There are 9 hidden switches. A switch that is on adds its own fixed numbers to the row, and there is some noise. The rows also spread widely along 12 directions, which tell nothing about the answers.
Known rows, each followed by its switches (1 for on, 0 for off):
.00,-.03,-.27,.04,-.04,-.22,.05,.01,-.10,.04,.08,-.01,.14,-.14,.08,.02,-.04,-.06,.18,.13,.18,.01,.04,-.25,.25,.16,-.08,-.14,-.19,-.02 : 0 1 1 0 0 1 1 1 0
.11,.26,.14,-.04,-.14,-.09,-.17,-.04,-.46,.15,-.09,-.12,.03,-.32,.16,.01,.16,-.27,.34,.00,.14,.05,.27,-.41,.11,.12,-.49,-.09,-.27,.03 : 1 1 1 1 0 0 0 1 0
.11,.10,-.03,.06,.02,-.15,.11,.25,.02,.01,.06,.01,.01,.08,.04,.17,.03,-.09,.12,-.07,.27,.05,-.04,-.22,.15,.09,-.09,-.16,-.04,.10 : 1 1 1 0 0 0 1 1 0
-.19,.05,-.34,-.29,.04,-.01,-.01,-.17,-.11,.10,.21,.06,.04,-.15,.21,.12,-.02,-.15,.29,.06,.24,-.02,.12,-.10,.01,.18,-.11,-.13,-.32,.01 : 1 1 1 0 0 1 1 1 0
.16,-.23,-.26,.00,-.01,-.12,.09,.16,.14,.09,.16,.08,-.10,.09,-.03,.05,-.09,.07,.11,.00,.09,-.09,-.07,.01,.26,.12,-.03,.02,-.01,-.13 : 1 0 1 0 0 0 0 0 1
-.17,-.10,-.25,-.15,.04,.04,-.12,-.05,.05,.17,.01,.00,-.04,-.15,.25,.27,.03,.03,.28,.17,-.03,-.01,.06,-.10,.35,.39,-.13,-.02,-.16,-.01 : 0 1 0 1 0 0 0 0 1
-.04,-.28,.06,.23,-.07,-.11,-.11,-.06,-.03,-.18,.28,-.09,.06,.09,-.06,.01,.05,-.13,-.11,.09,.20,-.04,-.05,-.25,.15,.11,-.22,-.01,.12,.09 : 1 1 0 1 0 1 0 0 1
.03,.00,-.15,.29,-.07,-.12,.02,-.10,.00,.14,.04,-.10,.29,-.13,.07,-.13,.16,-.05,.13,.22,.24,.23,.02,-.29,.27,.22,-.15,-.21,-.02,-.04 : 0 1 0 1 0 1 0 1 0
-.07,-.16,-.41,.15,-.04,.01,.11,-.18,.00,.02,.26,.00,.23,.09,.10,-.13,-.09,-.24,.16,-.12,.23,-.01,.24,-.18,.15,.13,.13,-.15,.24,.06 : 0 0 0 1 0 0 0 1 1
.08,-.09,-.16,-.30,.03,-.11,.15,.16,.09,.07,.08,-.01,-.05,-.10,.00,.23,-.02,-.04,.37,-.07,.13,-.04,.03,-.01,.29,.33,-.01,.02,-.39,.15 : 0 1 1 0 0 0 1 1 1
.16,-.52,.19,.13,-.08,.03,-.11,.15,.37,.09,.31,-.13,.03,-.01,-.10,-.24,.22,.16,-.01,.24,.11,.14,-.12,-.19,.15,.39,-.29,-.05,-.02,-.03 : 0 1 1 1 0 0 1 1 0
.32,-.27,-.12,-.14,-.03,-.14,.06,-.16,.19,.29,.14,.02,-.01,-.14,-.08,-.21,.34,.07,.20,-.11,.11,.12,.18,.06,-.05,.00,-.23,.16,-.15,-.38 : 1 1 0 0 0 0 1 0 0
.14,-.07,-.20,.12,.02,-.10,.16,.11,.17,.18,.14,.05,-.14,.09,.01,.05,.15,.11,.04,-.06,.17,.13,.00,-.05,.04,-.02,-.12,-.02,-.04,-.22 : 1 1 0 1 0 0 0 1 0
-.01,-.28,.00,.19,-.01,-.23,.02,.12,.02,-.14,.23,-.02,-.07,-.04,-.08,-.01,-.03,.15,-.08,.20,.07,.02,-.17,-.21,.18,.07,-.13,-.07,-.22,-.04 : 0 1 1 1 0 1 0 1 1
-.31,-.21,-.05,.14,.36,-.13,.04,-.14,.27,-.04,-.01,.02,-.07,-.06,.30,.32,.10,.12,-.14,-.03,-.13,.22,.12,-.13,.07,.13,.02,.03,.12,-.11 : 1 1 0 0 0 1 0 1 0
-.08,.02,-.24,.07,.10,-.05,.08,.04,.12,.12,.09,.13,.09,.11,.16,.12,.06,.03,.06,-.04,.17,.08,.03,-.06,.08,.03,.08,-.13,.11,-.09 : 0 1 0 0 0 0 0 0 0
-.13,-.03,.06,.04,.06,-.03,-.11,.22,-.17,-.09,.12,-.12,-.35,.00,.23,.42,-.10,-.26,.07,-.05,.03,-.18,.15,-.28,.15,.22,-.27,.04,-.02,.26 : 0 1 1 0 0 0 0 1 1
-.15,-.03,-.04,-.11,.05,-.02,-.21,-.02,-.07,.00,.10,.04,-.05,-.06,.28,.17,.06,-.07,.07,.08,.02,-.01,.02,-.25,.09,.22,-.33,-.10,-.01,.02 : 0 0 1 0 0 0 1 1 0
-.21,-.21,-.02,-.14,-.04,.04,-.17,.16,-.06,.00,.25,.22,-.11,-.03,.11,.02,-.01,.25,-.04,.16,.02,-.06,-.09,-.13,-.01,.05,-.16,-.12,-.16,-.19 : 0 1 0 0 0 0 0 1 1
-.09,-.19,.17,-.21,.21,-.14,.06,-.01,.03,-.20,.14,-.02,-.19,-.03,.03,.35,.04,-.07,.08,-.27,-.08,-.07,.12,.01,.12,.19,-.08,.22,-.26,.18 : 0 0 0 0 0 0 0 1 1
-.24,-.01,-.13,-.19,-.09,.28,-.19,.24,-.04,.20,.23,.08,-.06,.04,.26,.14,-.04,-.03,.21,.15,.17,-.07,.04,-.17,.13,.38,-.19,-.19,-.05,.08 : 0 1 0 0 0 0 0 1 0
.06,-.13,-.15,.03,-.09,-.13,-.12,-.04,-.04,.09,.09,.07,.04,.03,.10,-.01,.17,-.08,.03,.00,.13,-.03,.08,-.20,.06,.02,-.32,.02,.19,-.17 : 0 1 0 0 0 0 1 0 0
.12,.01,-.30,-.07,-.13,-.07,-.07,-.28,.01,.26,.18,-.06,.13,-.08,.07,-.09,.23,-.19,.24,.17,.39,.06,.01,-.06,.11,.18,-.39,-.05,-.13,-.12 : 1 1 0 0 1 1 1 0 0
.34,-.06,.14,.09,.12,-.31,.29,-.02,.21,-.08,.07,-.19,.11,.07,-.16,.06,.16,-.24,.13,-.31,.28,.12,.06,-.06,.18,.14,-.08,.08,-.05,.24 : 1 0 1 0 1 0 1 1 0
.01,.00,-.16,-.07,-.22,.03,-.26,.15,-.27,.14,.23,.17,.00,.02,.15,-.13,.02,-.06,.08,.14,.23,-.15,.03,-.30,-.08,-.05,-.34,-.21,.05,-.16 : 0 1 1 0 0 0 1 0 0
.30,-.06,-.01,-.16,-.18,-.01,.03,.28,.14,.13,.15,.09,.00,.21,-.17,.08,.16,.09,.20,.00,.32,-.01,-.29,-.02,.25,.19,-.30,.02,-.06,.03 : 1 1 1 1 0 0 0 0 1
-.29,-.34,-.21,-.21,.02,-.08,.03,-.31,.11,-.26,.23,.19,.49,.10,-.02,-.03,.03,.09,.04,-.08,.17,.01,-.11,-.11,.22,.25,.02,.05,.14,.09 : 0 1 1 1 0 1 0 1 0
.22,-.10,.01,-.26,-.16,.04,.05,-.05,.14,.12,.29,-.01,.18,.01,-.22,-.12,.26,.00,.33,.05,.40,.08,-.23,.04,.20,.34,-.31,-.01,-.34,.14 : 0 1 1 1 0 0 0 1 1

New rows, each followed by its switches (1 for on, 0 for off):
-.03,-.04,.01,.01,.11,-.15,.10,.05,.05,-.05,.14,.02,.07,.01,.00,.11,.04,.07,.06,-.01,.16,.07,-.05,-.11,.07,.04,.04,-.09,-.22,.03 : 1 1 1 1 0 1 0 0 0
.00,-.16,-.10,-.12,.01,-.07,-.05,-.24,.14,.02,.16,.05,.09,.05,.07,.05,.30,-.10,.04,-.11,.21,.10,.02,-.08,.01,.13,-.36,.09,.15,-.09 : 1 1 0 0 0 0 1 1 0
-.15,-.04,-.08,-.04,.04,-.17,.00,.06,-.13,-.10,.03,.04,.08,-.03,.10,.26,-.07,-.05,.12,-.03,.05,-.09,.06,-.16,.26,.17,-.01,.03,-.12,.10 : 0 1 0 0 0 1 0 0 0
-.22,-.39,.13,-.11,.05,.09,-.21,-.30,.14,-.12,.33,.06,.07,.02,.09,-.09,.17,.07,-.10,.06,.05,.06,-.04,-.08,-.02,.18,-.32,.03,.07,-.04 : 1 0 0 1 1 0 0 1 1
.07,-.02,-.08,.11,.06,-.01,-.01,.20,-.03,.35,.01,-.11,-.21,-.30,.26,.02,.01,.00,.27,.13,-.04,.11,.30,-.23,.12,.22,-.08,-.16,-.26,-.13 : 0 1 1 0 0 0 0 1 0
.01,-.21,-.02,.18,.21,-.33,.04,-.02,.01,-.06,-.02,-.10,-.33,-.17,.13,.25,.06,.03,-.05,-.09,-.23,.03,.18,-.11,.16,.04,-.17,.19,-.17,-.18 : 0 0 0 0 0 0 0 1 0
-.18,-.04,-.23,.04,-.06,-.13,-.03,-.03,-.10,.01,.07,.04,.22,-.16,.10,.02,-.05,.04,.14,.26,.15,.05,-.06,-.20,.34,.26,-.08,-.17,-.23,-.04 : 0 1 0 0 0 1 0 1 0
.25,-.17,-.12,.07,-.11,-.17,.19,-.06,-.02,.03,.31,.03,.02,.04,-.23,-.25,.15,-.08,.07,-.16,.33,.00,.07,-.01,-.07,-.16,-.12,.03,-.15,-.13 : 0 1 0 0 0 0 0 1 1
-.27,-.25,-.16,-.02,.17,-.15,.05,-.01,.12,-.20,.25,.16,.05,.12,.10,.14,-.05,.14,-.12,-.04,.08,.02,-.03,-.18,-.05,-.03,.08,-.11,.04,-.06 : 1 1 1 1 0 1 1 1 0
.04,.04,-.05,-.18,-.07,.13,.01,.15,.07,.17,.21,.10,.13,.06,.03,-.03,.10,.00,.24,.03,.32,.06,-.09,-.07,.10,.26,-.12,-.17,-.13,.10 : 0 1 1 0 0 0 0 1 0
-.07,-.17,-.18,-.14,.06,-.05,.09,.01,.22,.01,.26,.07,.14,.09,.02,.06,.07,.02,.11,.01,.25,.04,-.08,-.06,.09,.24,-.02,-.08,-.06,.08 : 0 1 1 0 0 1 1 1 0
.11,-.13,.03,.03,-.04,-.18,.10,.11,.00,.04,.08,-.01,.00,-.04,-.05,.02,.14,.04,.10,-.07,.11,.06,.05,-.12,.15,.09,-.15,.08,-.13,-.07 : 0 1 0 0 0 1 0 1 0
.07,.02,.05,.01,-.10,-.15,-.05,.12,-.06,.00,-.05,.07,.14,-.01,.01,.08,.14,.06,.08,.04,.18,.09,-.14,-.21,.32,.17,-.32,-.03,-.01,-.04 : 1 1 0 0 0 0 0 1 0
-.10,-.19,-.30,.09,.07,.00,.08,-.33,.17,.01,.44,.00,.07,.09,.02,-.11,.09,-.16,-.02,.00,.38,.06,.04,-.01,-.12,.04,-.10,-.06,.04,-.03 : 1 1 1 0 0 1 0 1 0
-.07,-.06,.05,.00,-.01,-.18,-.10,-.02,-.11,-.17,.12,.06,.13,-.06,.03,.02,-.01,.04,.00,.12,.13,.00,-.18,-.18,.25,.16,-.24,-.10,-.19,.00 : 1 0 1 0 0 0 0 1 0
-.13,-.04,-.13,-.16,-.19,.05,-.27,-.06,-.32,.00,.27,.07,-.13,.03,.15,.05,.01,-.16,.05,.06,.15,-.18,.06,-.20,.01,.10,-.55,.04,-.03,-.08 : 1 0 0 0 0 1 0 1 0
-.07,-.20,.09,.19,.02,.05,-.03,.11,.15,.02,.11,-.07,.14,.05,.12,.03,.06,-.08,.03,.00,.12,.10,.09,-.25,.22,.33,-.07,-.08,.24,.15 : 0 1 0 0 0 0 0 1 0
.31,.03,.17,-.30,-.21,-.10,.10,.31,-.20,.10,-.17,-.13,.20,-.12,-.05,.15,.08,-.30,.59,-.32,.13,-.06,.33,-.26,.45,.43,-.14,.12,-.13,.34 : 0 1 0 0 0 0 1 1 1
.37,.09,-.08,.26,-.19,-.07,-.01,.24,-.01,.41,-.06,-.17,-.07,-.10,.09,-.08,.14,-.12,.25,.17,.26,.13,.05,-.28,.33,.23,-.44,-.10,.06,-.09 : 1 1 1 0 1 0 0 1 0
-.27,-.15,.18,-.06,.19,-.07,-.01,.05,-.08,-.23,.13,.07,.07,-.04,.14,.13,-.10,.00,.00,-.16,-.08,-.02,.19,-.19,.05,.12,.14,-.06,-.11,.14 : 0 0 0 0 0 0 0 1 0
.34,-.18,-.13,.23,-.02,-.42,.21,.04,.10,-.01,.02,-.10,.02,-.08,-.15,-.02,.09,-.05,.07,-.03,.19,.10,-.03,-.15,.30,.04,-.14,.03,-.08,-.10 : 1 1 1 0 0 0 1 1 1
.04,-.23,-.06,.01,-.13,.02,-.22,.14,-.12,.24,.12,.00,-.25,-.20,.19,-.08,.06,.06,.11,.18,-.06,-.05,.17,-.25,.08,.15,-.43,.02,-.07,-.27 : 0 1 1 0 0 0 0 1 0
-.10,-.07,-.27,.08,.05,-.15,-.03,.01,.05,-.05,.15,.12,.01,.13,.17,.17,.05,-.04,-.08,.01,.18,-.01,-.09,-.21,.08,.03,-.20,-.09,.22,-.05 : 0 1 1 0 0 0 1 1 0
-.04,-.05,-.29,.07,-.09,-.23,-.04,-.03,-.26,-.04,.13,.09,-.14,-.01,.08,.09,.00,-.08,-.01,-.03,.11,-.14,.07,-.18,.10,-.10,-.31,.08,-.04,-.20 : 0 1 0 0 0 0 0 1 0
.00,-.23,-.03,.07,-.11,.09,-.08,.28,-.02,.12,.36,-.09,-.13,-.08,.03,-.20,-.24,.01,.13,.24,.14,-.11,.04,-.18,.17,.29,-.08,-.22,-.27,.02 : 1 0 1 0 1 0 0 1 0
.03,.06,-.08,.27,.09,-.21,.08,.00,.13,.05,-.04,-.08,.09,-.09,.09,.16,.15,.01,.05,.21,.21,.22,-.18,-.14,.37,.23,-.12,-.19,-.15,.03 : 0 1 0 0 0 0 0 1 1
-.01,.03,.24,.13,.14,-.08,-.08,-.06,-.01,.04,.07,-.18,-.01,-.18,.14,.10,.09,-.18,.10,.09,.15,.12,.10,-.20,.09,.16,-.16,-.15,-.19,.15 : 1 1 1 0 1 0 0 0 1
-.11,-.18,.04,-.35,.01,.10,-.09,-.09,.00,.04,.43,.09,.01,-.09,.00,-.15,.14,.08,.16,.03,.14,.02,.05,.00,-.22,.13,-.12,-.15,-.51,-.06 : 0 0 0 1 0 0 1 1 0
.23,-.13,-.20,-.02,-.14,-.08,.03,.12,.03,.22,.34,-.14,-.25,-.02,-.06,-.06,.10,-.07,.19,.15,.29,-.04,-.02,-.10,.01,.14,-.38,-.02,-.37,-.07 : 0 1 1 1 1 1 1 1 0
.04,-.23,.11,.13,.03,-.10,-.07,-.10,.01,-.04,.22,-.10,-.01,-.11,.02,-.11,.11,-.03,.01,.04,.04,.07,.06,-.19,.05,.13,-.23,-.03,-.13,-.02 : 0 0 1 1 0 0 0 1 0
-.11,-.25,-.08,.13,-.16,-.12,-.12,-.01,-.03,-.10,.14,.11,.33,.03,.02,-.20,-.04,.12,-.07,.22,.20,.02,-.17,-.30,.30,.15,-.22,-.12,.20,-.08 : 1 1 1 0 1 1 0 1 0
-.13,-.23,-.21,-.19,.10,-.03,.04,.13,.18,-.04,.31,.18,-.30,.19,.05,.26,.03,.22,-.05,-.05,.04,-.08,-.16,.04,-.02,.05,-.16,.10,-.13,-.11 : 0 1 1 1 0 0 0 1 0
-.13,-.08,.15,.28,.15,-.18,-.11,.11,.18,-.17,.14,.02,.06,.03,.05,.16,.04,.18,-.22,.32,.17,.13,-.41,-.18,.26,.18,-.13,-.23,-.08,.03 : 1 1 1 0 0 0 0 0 0
-.06,.05,.19,-.30,-.02,.05,-.13,.16,-.21,-.02,.10,-.07,-.08,-.07,.09,.30,.02,-.18,.31,-.10,.08,-.15,.14,-.18,.14,.33,-.23,.05,-.32,.32 : 0 1 1 1 0 0 0 0 0
.12,-.16,-.09,.09,.02,-.09,.04,-.04,.11,.13,.17,-.11,-.06,-.13,.01,-.04,.12,-.04,.15,.07,.15,.08,.05,-.08,.15,.22,-.21,.00,-.20,-.05 : 0 1 1 0 0 0 0 1 0
-.02,.19,-.01,-.04,-.09,-.08,-.03,.26,-.34,.18,-.15,-.06,.03,-.23,.23,.13,-.09,-.13,.35,.00,.04,-.03,.30,-.35,.31,.23,-.11,-.13,-.22,.09 : 0 1 0 0 1 0 0 1 0
.13,-.02,-.03,-.17,-.19,.07,-.08,.34,.00,.21,.03,.07,.16,.00,.02,.01,.01,.07,.33,.12,.18,-.04,-.10,-.16,.39,.40,-.15,-.10,-.10,.08 : 0 1 1 0 0 0 0 0 0
.09,-.17,.08,-.15,.05,-.26,-.01,.21,-.04,-.10,-.01,-.01,-.27,-.05,.04,.36,.06,-.03,.10,-.16,-.07,-.11,.05,-.18,.20,.13,-.29,.21,-.14,.05 : 0 1 1 0 0 0 1 1 1
.07,.06,-.14,.22,-.18,-.03,-.08,.21,-.16,.17,.23,-.04,-.09,-.05,.03,-.10,.00,-.06,.08,.29,.30,-.01,-.07,-.24,.15,.12,-.29,-.25,-.25,-.08 : 0 1 0 0 0 0 0 1 0
.16,-.17,.15,.20,-.07,-.27,-.09,.04,-.17,-.01,-.12,-.13,.01,-.25,.05,.00,.08,-.09,.08,.00,-.04,.03,.18,-.38,.36,.17,-.38,.13,.04,-.08 : 1 1 1 0 0 0 0 1 0
-.01,-.01,-.12,-.20,.08,-.05,.17,.08,.05,-.03,.19,.12,.22,.13,-.02,.07,-.06,-.01,.23,-.17,.22,-.04,-.01,.02,.11,.15,.23,-.09,-.16,.16 : 0 0 1 0 0 1 0 0 0
.17,.02,.00,.00,.01,-.09,.11,.11,.27,.16,.03,.04,.26,.10,.02,-.01,.25,.05,.14,.00,.32,.23,-.17,-.12,.17,.20,-.13,-.17,.08,.06 : 0 1 1 0 1 0 1 1 0
.06,.13,-.01,-.02,-.12,-.08,-.09,.03,-.12,-.01,.10,.12,.26,.07,-.01,.01,.13,-.06,.11,.12,.37,.02,-.27,-.18,.20,.09,-.27,-.20,-.01,.09 : 0 1 1 0 0 0 0 0 1
